There are 3 nested groupings, the coarsest first. Each group lies inside one group of the grouping before and may be the whole of it. The rows also spread widely along 11 directions, which tell nothing about the answers.
Known rows, each followed by its group in each grouping:
-.03  .09  -.16  .02  -.02  .02  .09  -.02  .03  -.16  -.19  -.32  .00  .29  .05  -.10  -.08  -.13  .17  -.26  .26  .11  .08  .08  .06  .14  .07  .03  -.06  -.02  .10  .01  -.12
nemas Q_680 Q_81
-.08  -.06  .17  .11  .04  .03  .34  .08  .00  -.22  -.16  -.29  .08  .09  -.18  -.07  .11  -.26  -.14  -.18  -.10  -.11  .15  .23  -.39  -.07  .11  -.16  .11  .03  -.05  -.05  .01
kamiz Q_303 Q_645
-.01  -.07  -.22  -.19  .17  -.27  -.05  -.18  .00  .08  .13  .00  .15  .21  .04  .05  .06  .02  .25  -.22  .03  -.07  -.07  -.03  .09  .16  .25  .21  .16  -.23  -.01  .00  .18
fod Q_487 Q_123
.26  .05  -.13  -.13  .14  -.34  -.04  -.05  .05  -.18  .00  -.08  -.07  .15  -.11  -.02  -.05  -.01  .28  -.15  .00  .03  -.01  .07  .05  -.12  .15  .08  .07  -.22  -.21  -.05  .06
fod Q_274 Q_376
-.15  -.20  -.19  .03  -.04  .20  -.10  -.22  .03  .27  .21  -.11  .04  .02  -.11  -.06  .05  -.46  -.10  -.22  .07  -.06  .09  .21  -.25  .05  .29  .18  -.14  -.15  .25  .02  .07
nemas Q_703 Q_846
.13  -.20  -.18  .05  -.06  .06  -.18  .08  -.05  -.04  .01  -.06  -.18  -.07  -.10  -.16  .05  -.14  .13  .04  .01  .20  .09  .03  .00  -.12  .27  .06  -.12  -.03  -.08  -.15  .17
fod Q_274 Q_336
.09  .19  -.04  .03  .11  .05  -.16  -.14  .11  .25  -.08  -.16  .06  .32  -.33  -.10  .22  -.16  -.05  -.42  .14  .21  -.02  .16  -.07  .00  .18  .04  -.31  -.07  -.07  -.09  .11
kamiz Q_116 Q_727
.06  .28  .05  .03  -.11  -.21  .15  .24  .01  .06  .09  .00  -.33  -.11  .03  .03  -.06  .32  -.37  -.04  -.08  .00  .04  -.09  -.27  -.16  -.15  .02  .08  -.26  .11  .10  -.04
nemas Q_722 Q_13
.21  .20  -.15  .19  -.13  -.13  -.22  .16  -.02  -.12  .03  -.11  -.17  -.20  .13  .09  .01  -.14  -.06  .07  .14  .32  .08  .02  .01  .10  .10  -.30  -.16  .06  -.07  .10  .00
kamiz Q_303 Q_293
.09  .20  .00  .24  .02  .01  .13  .18  .10  -.11  .02  -.32  -.06  -.05  -.15  .25  -.06  -.23  -.14  -.20  .07  .01  .04  .16  -.21  -.10  .10  -.32  -.15  .11  .15  .02  -.17
fod Q_274 Q_814
-.17  -.26  -.25  .13  -.05  .30  .14  .17  -.12  .11  .24  -.03  .09  .05  -.09  -.04  -.06  .01  -.42  .02  .09  -.01  -.02  -.07  .14  .06  .05  .13  -.02  .06  .35  .21  -.03
kamiz Q_746 Q_990
.08  .07  .06  -.10  -.08  .02  .07  .15  -.01  -.06  -.19  -.07  -.38  .12  -.18  -.33  -.06  .13  -.03  -.03  -.07  .19  .13  .05  -.19  -.30  .05  .25  -.14  -.25  -.16  -.29  .12
kamiz Q_303 Q_332
.01  -.18  -.08  .00  -.13  -.05  .10  .12  -.06  -.15  .04  -.06  -.14  .03  -.03  -.17  -.08  -.04  -.29  .08  -.12  .03  .13  -.08  -.10  -.08  -.05  .11  .31  -.10  .14  .34  -.12
fod Q_591 Q_562
-.32  -.06  -.02  -.03  -.07  .31  .32  .10  -.04  -.04  -.19  -.24  .16  .44  -.11  -.20  -.02  .14  -.08  -.28  .23  -.01  -.01  .04  .02  .12  -.10  .21  -.09  -.06  .21  -.06  -.18
nemas Q_703 Q_755
.03  .01  -.04  -.12  .13  -.28  .30  .20  -.14  -.39  -.09  -.02  .07  .19  .09  -.12  .01  .44  .33  .01  .05  -.15  -.08  -.01  .13  .12  .10  .02  .14  .02  -.34  -.20  .23
kamiz Q_116 Q_314
.27  .04  -.06  .02  -.07  -.02  -.11  .24  -.10  -.07  -.29  -.09  -.29  .28  -.23  -.40  .10  .32  -.13  -.03  .06  .40  .05  -.17  .10  -.16  -.02  .10  -.07  -.02  -.20  .11  .05
kamiz Q_116 Q_295
.10  .20  .07  -.03  -.14  -.21  -.22  -.07  .06  .12  -.08  -.03  -.38  -.11  .10  -.21  .19  -.04  .01  -.15  -.08  .28  .17  .02  -.38  -.05  .07  .08  .04  -.35  -.12  -.12  .23
nemas Q_722 Q_978
.28  -.05  -.06  .14  .08  -.31  -.05  .01  .00  .00  .39  .11  -.12  -.41  -.08  .18  -.02  -.24  .05  .08  -.09  -.24  .03  .24  -.24  -.08  .34  -.14  -.05  -.06  -.07  -.03  .21
nemas Q_768 Q_865
-.04  -.04  -.32  -.16  .08  -.31  -.28  -.34  .00  .04  .38  .17  .40  .02  .33  .18  .06  -.19  .33  -.13  .18  -.05  -.13  .06  .28  .51  .21  .13  .07  -.18  -.05  .08  .15
fod Q_591 Q_562
.19  .28  -.09  .07  -.11  .02  -.04  .14  .03  -.12  -.19  -.20  -.32  .08  .02  -.10  -.13  -.02  .04  -.08  .16  .33  .17  .10  -.09  -.05  .04  -.04  -.25  .00  -.05  -.16  -.05
kamiz Q_116 Q_295
-.09  -.14  -.24  -.05  .02  -.15  -.18  -.13  -.01  .30  .29  .08  -.14  -.18  .21  .05  .07  -.18  -.06  -.04  -.17  .01  .11  -.06  -.25  .09  .30  .23  .23  -.33  .19  .02  .30
fod Q_487 Q_123
-.10  -.12  .01  -.08  -.07  -.18  .10  .04  -.03  -.11  .24  .24  .19  -.06  .19  -.03  -.02  .14  -.02  .06  .00  -.18  -.06  .00  .06  .29  -.13  .12  .15  -.18  -.01  .06  .03
nemas Q_768 Q_865
-.05  .28  .06  .12  -.22  .15  .21  .27  .07  -.38  -.13  -.21  .10  .10  .11  .08  -.27  -.08  -.11  -.05  .30  .18  .04  .15  .12  .21  -.31  -.25  -.26  .16  .12  -.01  -.45
kamiz Q_303 Q_332
.13  .09  .05  -.01  -.16  .05  -.12  .16  .09  -.17  -.02  .03  .02  .06  -.10  -.08  -.02  .02  .07  -.06  .12  .24  -.03  .09  .15  .01  -.14  -.06  -.31  -.01  -.16  -.19  -.15
fod Q_274 Q_336
.10  .08  -.18  -.04  -.03  -.04  -.26  -.05  -.02  -.08  .12  .14  .15  .01  .20  -.01  -.02  .00  .39  -.03  .30  .19  -.08  .13  .29  .36  .16  .00  -.39  .05  -.24  -.31  .12
kamiz Q_116 Q_295
-.09  .01  .13  .10  -.03  -.03  .23  .16  .00  -.10  .06  -.03  .02  -.09  .07  .00  .03  -.02  -.24  -.04  -.13  -.10  .12  .12  -.34  .07  -.02  -.10  .13  -.03  .03  -.02  .02
kamiz Q_116 Q_295
.18  .10  -.02  -.07  .03  -.34  .08  .10  -.04  -.22  .10  .09  -.05  .01  .12  -.01  -.11  .17  .05  .04  -.01  -.04  .01  .06  .01  .07  .01  .01  .10  -.10  -.19  .03  .03
kamiz Q_116 Q_295
.08  .20  -.04  -.22  -.11  -.35  .12  .06  -.03  -.33  .03  .06  -.20  .09  .29  -.06  -.28  .26  .27  .05  .09  -.02  .01  .07  .04  .08  -.13  .20  .10  -.32  -.14  -.10  -.09
nemas Q_703 Q_755
-.05  -.31  .09  -.06  .19  .06  .30  .08  .01  .03  -.04  -.14  .25  .41  -.54  -.18  .13  .06  -.12  -.31  -.09  -.24  -.09  .03  -.05  -.20  .16  .11  .07  -.02  .00  .03  -.01
fod Q_487 Q_123
-.15  -.15  -.03  .03  -.10  .09  .05  .03  -.02  -.03  .17  .03  .24  .03  .02  -.03  .04  -.11  -.10  -.09  .11  -.12  -.05  .12  -.01  .21  .00  .00  -.06  .00  .08  .08  -.10
nemas Q_703 Q_846
.01  -.11  -.16  .05  -.03  .00  .06  .20  -.04  -.06  .01  -.09  -.15  -.01  -.01  -.03  -.03  .06  -.14  .00  -.06  .05  .05  -.11  -.05  -.09  .04  .08  .15  -.13  .13  .12  .03
fod Q_274 Q_376
-.19  .01  .23  .02  .21  -.35  .63  .22  -.01  -.26  .21  .01  .32  .02  .05  .21  .02  .23  -.25  -.08  -.21  -.56  -.09  .12  -.27  .14  -.08  -.18  .47  .00  -.02  .15  .02
kamiz Q_116 Q_314
.09  .39  .03  .01  -.03  -.07  -.12  .09  .07  .14  .04  .02  -.03  .08  -.09  .07  .16  .23  .12  -.27  .20  .09  -.14  .13  -.06  .03  .07  -.05  -.48  -.12  -.19  -.37  .13
nemas Q_703 Q_846
-.10  -.32  -.24  -.27  -.05  -.13  -.03  -.20  -.04  -.35  .10  .01  .09  .10  .35  -.17  -.23  -.22  .37  .07  .07  -.01  .10  .03  .19  .26  .04  .32  .30  -.23  -.02  .06  -.04
fod Q_274 Q_814
-.02  -.14  -.09  .07  -.20  .14  .03  .23  -.10  -.04  .03  .00  -.06  .00  -.05  -.21  -.03  .20  -.24  .06  .12  .10  -.03  -.13  .11  .01  -.09  .06  -.06  .00  .11  .16  -.11
nemas Q_722 Q_13

New rows, each followed by its group in each grouping:
-.18  .10  -.01  .12  .21  -.08  .47  .24  -.07  -.08  .02  -.18  .33  .21  -.07  .19  .10  .32  -.10  -.22  .10  -.30  -.16  .03  .00  .20  .07  -.19  .07  .16  .04  .01  .08
kamiz Q_116 Q_314
.06  .04  .04  -.13  -.07  -.33  -.22  -.05  -.02  -.12  .06  .23  .15  .04  .33  -.14  .16  .12  .10  -.01  .02  .20  -.01  -.01  .08  .39  -.10  .03  .17  -.18  -.31  .08  .12
kamiz Q_116 Q_295
.13  .03  -.07  -.09  -.04  -.23  .03  .08  .00  -.33  -.11  -.12  -.10  .11  .15  -.05  -.12  .04  .27  -.03  .04  .11  .08  .00  .04  .08  .03  -.02  .15  -.06  -.12  -.04  -.05
fod Q_487 Q_123
.06  .06  .02  .13  -.06  -.18  -.22  -.01  .06  -.02  .18  .09  .20  -.16  .18  .09  .21  -.19  .10  -.09  .10  .08  -.05  .10  .01  .35  .07  -.25  -.10  .02  -.13  .04  .07
nemas Q_680 Q_81
.00  .00  .12  -.13  -.04  -.03  .07  .13  .03  -.15  -.19  -.04  -.02  .24  -.10  -.21  .07  .24  .19  -.15  -.01  .12  .00  -.01  -.02  -.03  .00  .07  -.04  -.11  -.24  -.30  .07
fod Q_487 Q_123
.16  .16  -.15  .07  -.11  -.16  .15  .18  .00  -.05  .27  -.02  -.41  -.29  .09  .12  -.33  .02  -.18  .12  .01  -.13  .08  .05  -.18  -.17  .06  .02  -.04  -.16  .27  .04  -.08
nemas Q_722 Q_978
.01  .17  -.05  -.14  .00  -.24  -.03  -.24  .11  .04  .35  .09  -.13  -.31  .25  .16  -.20  -.25  .37  -.07  .04  -.22  .08  .36  -.32  .08  .27  .16  -.18  -.33  -.08  -.51  .21
nemas Q_722 Q_13
.04  .11  .01  -.07  -.08  -.01  .15  .08  -.01  -.24  -.23  -.17  -.34  .08  .10  -.24  -.15  .00  .19  -.03  -.01  .14  .25  .14  -.28  -.08  .10  .14  -.02  -.13  -.12  -.35  .10
kamiz Q_116 Q_295
.01  .09  .17  -.11  -.19  -.06  .15  .13  .05  -.17  -.06  .03  -.16  .10  -.02  -.22  -.13  .04  -.31  .01  -.11  .09  .12  .05  -.16  -.11  -.30  .15  .08  -.28  -.04  .05  -.19
kamiz Q_303 Q_645
.06  .42  .39  .04  -.08  -.41  .00  -.01  .22  -.10  .08  .12  .09  -.16  .17  .17  .19  -.03  .01  -.22  -.07  -.01  .03  .26  -.39  .24  -.21  -.28  .02  -.23  -.25  -.15  .04
nemas Q_768 Q_865
.11  .07  -.28  .12  .23  -.13  -.12  .08  -.12  .23  .23  .05  .32  .11  -.15  .21  .30  .23  -.02  -.19  .23  -.01  -.33  -.07  .33  .19  .32  -.11  -.28  .06  -.10  .03  .28
kamiz Q_303 Q_645
-.10  -.10  .07  .04  .10  -.06  .00  .02  -.04  .13  .12  .11  .40  .09  -.04  -.04  .36  .09  -.14  -.20  -.01  -.04  -.12  .03  -.04  .30  .10  -.06  .03  .01  -.14  .04  .22
kamiz Q_116 Q_295
.11  -.20  .01  -.14  -.11  -.22  -.26  -.03  .03  -.21  .29  .33  .18  -.20  .17  -.07  .03  -.10  .25  .15  -.04  .02  -.06  .11  .18  .21  -.01  .02  -.01  -.12  -.31  -.11  .07
fod Q_274 Q_336
.28  .15  -.05  .17  .07  -.17  .14  .22  -.04  -.06  .05  -.20  -.29  -.04  -.30  .07  -.04  .04  -.08  -.08  .02  -.09  -.01  .14  -.24  -.33  .24  -.12  -.14  -.02  .02  .02  -.01
nemas Q_703 Q_755
.05  .13  .12  .09  .02  -.27  .08  .04  .04  -.08  .01  -.12  .03  -.01  -.04  .07  .24  -.06  -.04  -.24  -.06  -.08  .01  .17  -.35  .06  .12  -.22  .10  -.07  -.14  .04  .08
nemas Q_703 Q_846
-.06  .33  -.07  .04  -.06  -.21  .05  .30  -.03  -.08  .00  -.01  -.07  -.05  .32  .19  .11  .46  -.03  -.06  .04  .17  -.08  -.19  .05  .21  -.12  -.12  .09  -.13  -.01  -.05  .11
fod Q_274 Q_336
.14  .25  -.42  .15  -.07  -.15  -.22  .05  -.04  .15  -.02  -.23  -.38  .02  .22  .06  -.04  -.04  -.15  -.10  .20  .36  .11  -.20  .05  .09  .11  .02  .03  -.16  .31  .35  .01
nemas Q_680 Q_81
-.26  .23  .12  .04  -.07  -.01  .37  .16  .04  -.30  -.11  -.17  .09  .03  .32  .08  -.06  .05  .06  -.11  .07  -.07  .12  .16  -.24  .32  -.11  -.14  .10  .04  -.01  -.23  -.02
kamiz Q_116 Q_314
.20  -.12  -.13  .06  .17  -.41  .13  .05  -.06  -.17  .21  -.06  .12  .03  -.08  .08  .01  -.05  -.01  -.05  .01  -.25  -.08  .03  .08  .04  .17  -.13  .25  .00  -.02  .39  -.02
nemas Q_680 Q_81
-.10  -.11  -.05  .01  -.10  .10  .20  .22  .01  -.32  .05  -.02  .19  .05  .12  .03  -.17  .07  .00  .02  .12  -.06  -.04  -.01  .18  .16  -.17  -.03  .03  .03  .09  .01  -.23
fod Q_274 Q_376
.11  -.12  -.02  -.05  -.07  .02  .02  .14  -.06  .13  .06  .05  -.22  .08  -.32  -.29  .01  .24  -.23  -.02  -.03  .00  -.04  -.07  -.04  -.29  .04  .25  -.11  -.19  -.01  .02  .06
nemas Q_722 Q_13
-.02  -.08  .10  -.05  .08  -.10  .25  -.03  .08  -.12  .15  -.05  .21  .15  -.17  -.04  -.06  -.15  .06  -.20  .03  -.32  -.03  .23  -.07  .01  .08  .03  -.02  -.08  .00  -.06  -.09
nemas Q_680 Q_81
-.07  -.14  -.22  .03  .13  .02  .16  .14  -.20  -.22  -.24  -.29  .16  .33  -.07  -.14  .13  .21  .23  -.12  .19  .08  -.05  -.07  .24  .13  .27  -.02  .01  .13  -.15  -.05  .18
kamiz Q_303 Q_293
-.10  -.01  -.40  -.02  .06  -.20  .09  .03  -.22  -.22  -.09  -.22  -.07  .06  .46  .01  -.05  .07  .28  .03  .15  .14  .09  -.10  .11  .34  .26  .10  .30  -.09  .03  .05  .26
kamiz Q_303 Q_332
-.01  .24  .08  -.12  -.01  -.53  -.02  -.06  .08  -.15  .02  .01  -.13  -.15  .48  .13  .11  .01  .23  -.11  -.21  .05  .15  .03  -.39  .25  .05  -.08  .43  -.34  -.18  -.12  .24
fod Q_487 Q_123
-.02  -.01  -.34  -.06  -.10  .02  -.09  -.06  -.04  -.05  .33  .09  -.04  -.07  .30  .06  -.30  -.10  .11  .10  .21  .10  .04  .09  .23  .22  .08  .21  -.14  -.12  .16  -.08  .01
kamiz Q_746 Q_990
-.18  -.09  -.01  .11  -.10  .26  .39  .36  -.09  -.09  -.16  -.18  .00  .24  -.18  -.17  -.05  .34  -.35  -.07  .10  -.05  .01  -.14  .01  -.01  -.18  .08  .03  .04  .26  .12  -.14
nemas Q_768 Q_865
-.05  -.15  .16  -.28  .22  -.27  .38  -.10  .01  -.22  .14  .08  .35  .39  -.23  -.14  -.03  .17  .12  -.23  -.10  -.37  -.13  .20  .05  -.03  .01  .24  .20  -.21  -.27  -.11  .07
kamiz Q_746 Q_990
.34  .12  .00  .08  .11  -.26  -.02  -.09  .08  -.10  .16  -.14  -.08  -.03  -.25  .11  -.05  -.35  .05  -.18  -.01  .00  .07  .35  -.18  -.18  .26  -.17  -.13  -.01  -.13  -.02  .03
kamiz Q_746 Q_990
.05  -.14  .04  -.27  -.02  -.22  -.02  -.18  .06  .08  .12  .11  -.04  .26  -.21  -.30  .01  -.06  -.15  -.18  -.13  -.10  .02  .07  -.15  -.14  -.05  .37  .16  -.44  -.08  .19  -.04
nemas Q_703 Q_846
-.08  -.13  .11  -.02  -.12  -.01  .12  .06  -.06  -.26  -.04  -.03  -.05  -.06  .12  -.18  .04  -.07  .24  .02  -.01  -.06  .10  .22  -.25  .10  .12  .03  .02  -.08  -.18  -.27  .09
nemas Q_703 Q_755
.15  .14  -.43  .07  -.03  .02  -.25  .01  .02  .08  .18  -.12  -.09  -.01  .06  .20  -.18  -.19  .11  -.09  .29  .24  -.01  .04  .26  .08  .19  .02  -.32  -.03  .22  -.01  -.05
fod Q_274 Q_336
.07  .01  -.24  -.01  -.03  .06  .25  .09  -.03  -.31  -.04  -.29  -.22  .10  .00  -.04  -.49  -.26  .06  .04  .18  .01  .17  .18  .04  -.12  .09  .13  -.09  -.04  .20  -.03  -.22
kamiz Q_303 Q_332
-.01  -.04  .05  .15  .10  -.10  .12  .15  -.05  .06  .12  .00  .18  -.03  -.06  .05  .24  .05  -.28  -.11  -.08  -.10  -.03  .03  -.20  .12  .12  -.15  .12  .05  -.01  .15  .15
kamiz Q_116 Q_295
.09  .23  .01  .20  .04  -.17  .15  .36  -.04  -.06  .12  -.01  .06  -.07  -.01  .20  .12  .33  -.09  -.08  .10  -.10  -.17  -.06  .05  .09  .05  -.29  -.15  .10  -.03  .00  .06
nemas Q_680 Q_81
.09  -.33  -.27  .00  .06  .13  -.14  .07  -.04  .08  .23  .09  .15  .06  -.26  -.08  .01  -.03  -.01  -.01  .10  -.04  -.14  -.05  .29  -.06  .21  .17  -.18  -.02  .04  .04  .06
fod Q_274 Q_376
